All rows are made from the same 13 directions, up to rounding. Whole rows:
7 31 3 -33 19 -6 0 18 22 18 -17 -3 -10 47 -8 -4 4 5 29 -32 -21 -11
9 16 -11 9 -12 -33 -21 -4 17 -7 15 10 40 21 16 1 12 20 -48 -9 2 8
7 13 -1 -14 -14 -8 -7 9 -19 16 12 -10 36 -15 6 -20 -9 -25 44 -11 15 5
-24 -2 -6 2 14 6 8 -32 0 -2 -12 6 -45 -4 16 62 13 -7 -9 30 -22 -19
14 47 -25 -8 -18 -5 -13 7 10 2 -13 -19 -6 0 29 -11 -25 12 23 -9 -6 -9
-20 -23 30 14 34 16 3 -20 -59 2 -26 7 12 -11 -5 28 18 -9 5 35 -20 -7
2 -19 -21 -21 -16 -14 -30 8 -24 -1 15 29 -31 -19 -36 -23 29 -44 39 -11 11 -11
4 -14 -14 26 -22 -6 -5 43 17 31 -17 4 -28 22 -9 -7 -4 -2 31 -28 1 35
-14 24 -26 -32 2 18 15 22 14 -40 -20 -29 -28 -4 34 -18 -17 13 -9 16 4 -11
12 1 -8 30 4 14 -12 -8 -15 30 -31 9 -15 -8 -16 -4 -20 4 14 -18 -11 -6
20 17 -2 39 -28 -14 -37 -21 5 13 17 2 6 -6 -14 19 -24 36 -27 4 15 -18
2 1 -8 -18 7 -18 6 21 14 16 -21 26 -20 16 -15 -30 -5 -34 23 -44 -20 22
7 7 16 11 13 26 -4 1 -24 20 -5 -29 54 9 9 1 3 28 11 4 8 -9
-3 -4 3 -38 -6 24 -12 16 30 0 38 -21 -5 13 -26 -11 4 22 -8 -3 41 -22
17 -9 -5 -7 35 22 9 7 7 7 -10 2 16 39 -17 -18 46 15 1 -33 -10 -18
3 -29 20 27 18 11 50 -10 4 -17 -7 3 7 -15 5 -7 -5 -7 -16 4 -13 24

Rows cut short, each followed by the rest of it:
-2 14 21 6 5 -10 -2 4 -42 -5 -23 -5 -24 -9 -21 22 -18 -6 : 47 26 -8 -25
8 5 -3 2 3 -1 -32 -44 -41 31 13 16 30 -22 -11 17 18 -22 : 21 -2 0 -30
6 -14 -18 -13 3 1 15 3 -7 -4 3 11 30 -24 8 -48 8 -40 : 9 -27 6 18
-17 -4 -1 -30 -4 24 -27 30 5 -2 5 -20 -9 26 8 -8 22 29 : -5 14 9 6
-1 2 27 -3 3 -18 29 -2 36 -3 13 0 4 21 9 17 -6 3 : -13 -2 -15 24
32 15 -35 32 -35 -8 -30 -23 13 20 16 12 10 -28 -3 -22 -25 6 : -15 -31 16 -6
-26 12 11 -38 8 -44 0 1 -1 -9 4 20 16 12 11 14 4 -35 : -12 5 -11 15
-10 7 42 -11 6 -1 7 0 -2 10 8 -16 5 16 -1 30 -7 9 : 21 22 -9 5
-2 -7 -32 -16 0 12 18 -4 18 15 11 -2 8 -21 0 -14 -7 -35 : 6 -31 29 -9
2 -13 2 -10 -11 -21 -26 20 -27 -29 7 17 -3 6 -6 -24 41 -7 : 9 15 -10 14
-15 10 -19 -27 24 7 -18 -8 -36 -1 -29 8 -18 7 11 13 40 -19 : 26 9 -27 -27
-9 3 31 -2 28 -1 -1 14 -3 -18 -28 4 -4 35 -15 0 -5 37 : -37 12 -21 2
-9 3 17 17 -5 -15 1 23 5 8 -12 -5 -8 18 -13 20 -27 15 : -3 7 8 10
12 -18 59 -17 8 -15 30 7 6 -5 28 8 -2 11 -36 -9 9 -19 : 44 -2 -14 19
-12 -23 -2 -12 0 -16 25 -2 6 -50 22 8 -36 -6 0 24 40 -19 : -7 33 2 -10
4 6 29 8 3 -50 22 16 -14 -9 -7 15 22 5 -17 0 -19 -27 : 18 -5 -6 16
-13 -10 -30 2 -19 -8 -35 5 4 41 9 13 16 7 13 9 18 -18 : -6 -20 12 21
-25 0 12 -35 31 -7 31 15 -1 -47 -12 -5 -11 14 1 9 10 -4 : -21 25 -2 -14
-31 -26 35 9 5 2 8 5 -16 8 -4 2 9 -9 -6 20 -25 -5 : -19 27 8 30
-7 -15 3 20 44 17 48 -12 -25 -12 -51 7 -13 -5 15 11 12 -19 : 10 5 -40 1
-41 -4 44 -35 20 -15 10 17 -16 2 10 -13 33 23 -1 40 4 -12 : 1 32 13 7
-29 -1 32 -17 -26 -13 -46 7 1 8 15 8 -22 4 -2 13 -25 15 : -23 33 -5 36
10 7 1 -21 -9 7 -11 -16 18 -9 13 2 -2 12 55 -21 41 9 : 2 5 -55 40
-7 -8 -2 9 -6 -1 1 20 -1 -12 7 -16 -33 16 -19 41 20 15 : 17 26 23 -30
8 -7 -9 -15 16 26 -6 -34 -12 16 12 8 41 -22 4 -28 14 -15 : -9 -21 1 -9
0 23 -7 -36 -4 1 -2 19 4 -23 9 -26 -19 20 15 8 29 9 : 36 18 0 -24
-19 25 20 -28 -1 -9 -12 9 -4 -13 -5 -13 -30 10 -3 25 -20 13 : 9 32 -3 -15
-18 -26 23 21 -1 -8 16 -1 -7 22 12 -2 18 6 6 47 12 -15 : 9 17 5 22
17 -3 16 0 -19 -7 9 -15 17 0 40 -2 29 -17 9 -18 -5 -7 : 3 -6 3 23
12 16 41 -25 1 -12 3 29 17 -29 10 -11 -18 31 -29 -20 -11 32 : 9 8 -5 -2
-20 -8 4 -27 -7 13 -15 17 -38 10 -6 -5 -6 -27 -2 -20 -12 -32 : 46 12 10 11
-28 -30 -13 25 4 8 -2 18 -11 20 -30 12 -25 -4 -18 18 -15 -11 : -15 0 16 11
-14 -8 -4 0 -5 -20 -18 1 23 27 25 11 3 25 -33 45 6 2 : -28 -10 36 -20
4 8 -20 5 -28 42 -17 -6 38 36 9 -27 -42 1 30 13 -10 28 : 19 -3 -6 11
-10 3 26 14 4 -7 27 6 21 -22 0 -17 25 16 31 15 -16 31 : -47 23 -7 29
-4 22 3 -50 4 -22 -25 12 28 8 16 14 -25 28 -53 -1 -14 -2 : -4 -25 21 -36
11 18 -17 21 2 -5 10 -4 21 -28 -17 -5 -20 15 19 13 3 33 : -32 7 -16 -14
-14 16 -23 -16 37 -9 25 23 11 1 -43 4 29 28 5 -13 -13 -10 : -32 -36 5 -7
4 28 -19 3 -34 -32 -24 9 -17 -3 8 -9 2 -9 20 14 -1 -10 : 35 14 8 -6
3 -9 -5 -5 15 47 23 -27 -2 -4 -5 -14 -25 -27 13 -3 5 -3 : 18 9 -13 -15
-20 -37 -23 12 7 10 38 35 21 -15 -14 -2 -16 5 -1 -4 5 -10 : -27 -8 26 17
-3 19 -12 -16 -8 -18 4 -18 -12 -47 14 -6 23 -24 43 -4 10 -8 : -20 30 -4 -5
23 2 -33 5 -16 3 -41 -18 3 13 7 23 -4 -5 1 -30 23 3 : -9 -28 -12 0
-5 -11 -23 8 32 27 2 -14 -16 9 -12 -1 17 -1 -25 16 14 5 : -25 -9 31 -54
11 13 -5 -1 -5 -10 14 16 23 4 7 -15 43 22 31 -13 7 6 : 0 -20 0 22
-13 21 20 -13 8 -16 7 -5 -16 22 -8 -6 26 2 16 25 -18 -22 : 30 5 -11 6
-5 -1 -2 -26 -8 37 -54 -8 1 10 1 5 -56 1 -13 -15 6 28 : -3 11 -16 -7
10 6 3 12 -8 -6 -13 -11 9 11 -24 25 -56 3 5 -6 -9 -1 : 15 -9 -55 28
-12 -9 -10 7 -10 -45 -9 2 10 10 32 17 35 16 -17 40 19 -17 : -32 -7 40 -9
43 2 -4 14 -11 8 5 -17 13 22 20 0 -14 3 -8 -6 30 -5 : 63 -28 -20 -9
-9 8 9 -13 12 -29 50 7 17 -4 -4 -2 10 13 26 21 1 -39 : 26 -7 -17 20
14 7 5 -8 8 -18 15 11 13 -41 14 -4 -11 20 -30 6 18 17 : -9 7 16 -39
11 1 25 -21 1 13 0 14 21 -3 0 2 -4 8 -6 -56 -21 15 : -4 -18 -20 35
-9 -9 37 7 -23 0 6 13 -13 6 12 -18 7 -16 19 1 -22 -4 : 34 29 -5 46
8 19 -37 -8 20 -8 -7 -9 -3 1 -18 16 31 2 -4 -22 2 -10 : -30 -36 8 -29
-13 -32 2 16 -15 -20 -11 9 -17 -13 19 18 2 -18 -30 6 2 -14 : -25 15 35 3
3 19 -27 12 11 -11 33 -12 -3 0 -7 -14 3 -11 -1 43 -6 -22 : 22 -3 25 -53
-17 -9 25 -4 3 -1 9 9 9 -10 -18 14 -72 -8 -36 6 -43 -2 : -2 14 -9 6
13 8 32 19 -20 -48 -15 40 9 5 -3 15 23 31 -20 -26 -28 16 : -8 -18 -5 47
8 7 -6 44 -12 -6 21 4 8 15 -8 -18 12 -1 14 29 -22 8 : 9 -2 12 3
-16 -3 20 -16 12 -20 32 -12 9 -30 7 9 29 -12 23 -6 -14 -19 : -41 12 -9 28
-3 -13 -3 -15 2 19 -6 11 20 13 24 -12 -14 22 -26 18 24 14 : 6 -4 29 -26
-7 21 -34 0 -38 -26 -61 17 -14 32 -7 10 -9 0 11 3 -8 -10 : 20 -9 6 10
-16 10 -35 23 -8 -4 -16 10 -24 -1 -27 -7 -13 -18 -5 25 -29 3 : -14 14 35 -32
-3 -1 -7 -29 6 11 0 0 4 -7 16 -9 13 8 15 -6 33 -4 : 5 1 2 -6
13 29 11 17 -15 -27 -24 36 -16 7 -28 -6 23 28 16 -20 -16 24 : 19 -6 -22 31
-4 9 18 0 32 21 -1 -10 -52 11 -32 -9 31 -7 -2 -1 -6 1 : 21 10 -12 -19
12 -11 31 -24 30 41 18 7 -11 -22 -2 -16 24 2 -13 -56 7 21 : 2 -2 -6 -2
-6 37 -33 -22 -28 -11 -15 6 -14 -36 1 -22 -8 -33 39 -10 -19 -5 : 11 28 14 -16
-4 -46 26 11 10 21 24 23 -23 -29 -7 2 -31 -15 -37 -22 5 -4 : 14 20 7 9
19 11 -15 -20 7 7 -6 -21 25 -30 25 0 -2 13 2 -9 38 26 : -32 -2 -3 -34
0 10 41 18 -11 -8 -1 -16 -14 -8 8 -12 -7 -5 10 35 -14 21 : 11 44 -19 7
8 -8 -12 21 8 50 -29 -3 4 46 -13 -12 -2 20 -14 3 8 43 : -7 -19 7 -16
21 35 -18 -19 11 6 37 7 28 -29 -9 -25 4 3 17 -28 -18 10 : 5 -19 2 -24
-26 -1 -22 -29 15 5 -19 22 -37 3 -14 -7 13 9 -1 10 29 -18 : 18 8 22 -27
15 -5 -13 3 16 -6 62 -12 30 -26 -7 9 -11 -12 13 -16 -1 -30 : -1 -24 -17 6
-6 -53 -8 27 6 1 30 3 -9 -19 -5 25 -5 -24 -7 -16 19 -31 : -20 -2 3 28
-3 6 3 -18 10 55 10 -1 -13 6 -21 -29 -16 -26 18 -28 -26 6 : 33 7 -10 0
-10 -12 10 -23 23 3 15 -8 -7 -12 -12 24 -31 -18 -37 -16 -17 -30 : -2 -7 -3 -13
1 -15 5 2 3 -32 40 -3 21 -30 14 21 -14 -8 -17 4 -1 -30 : -14 -4 5 4
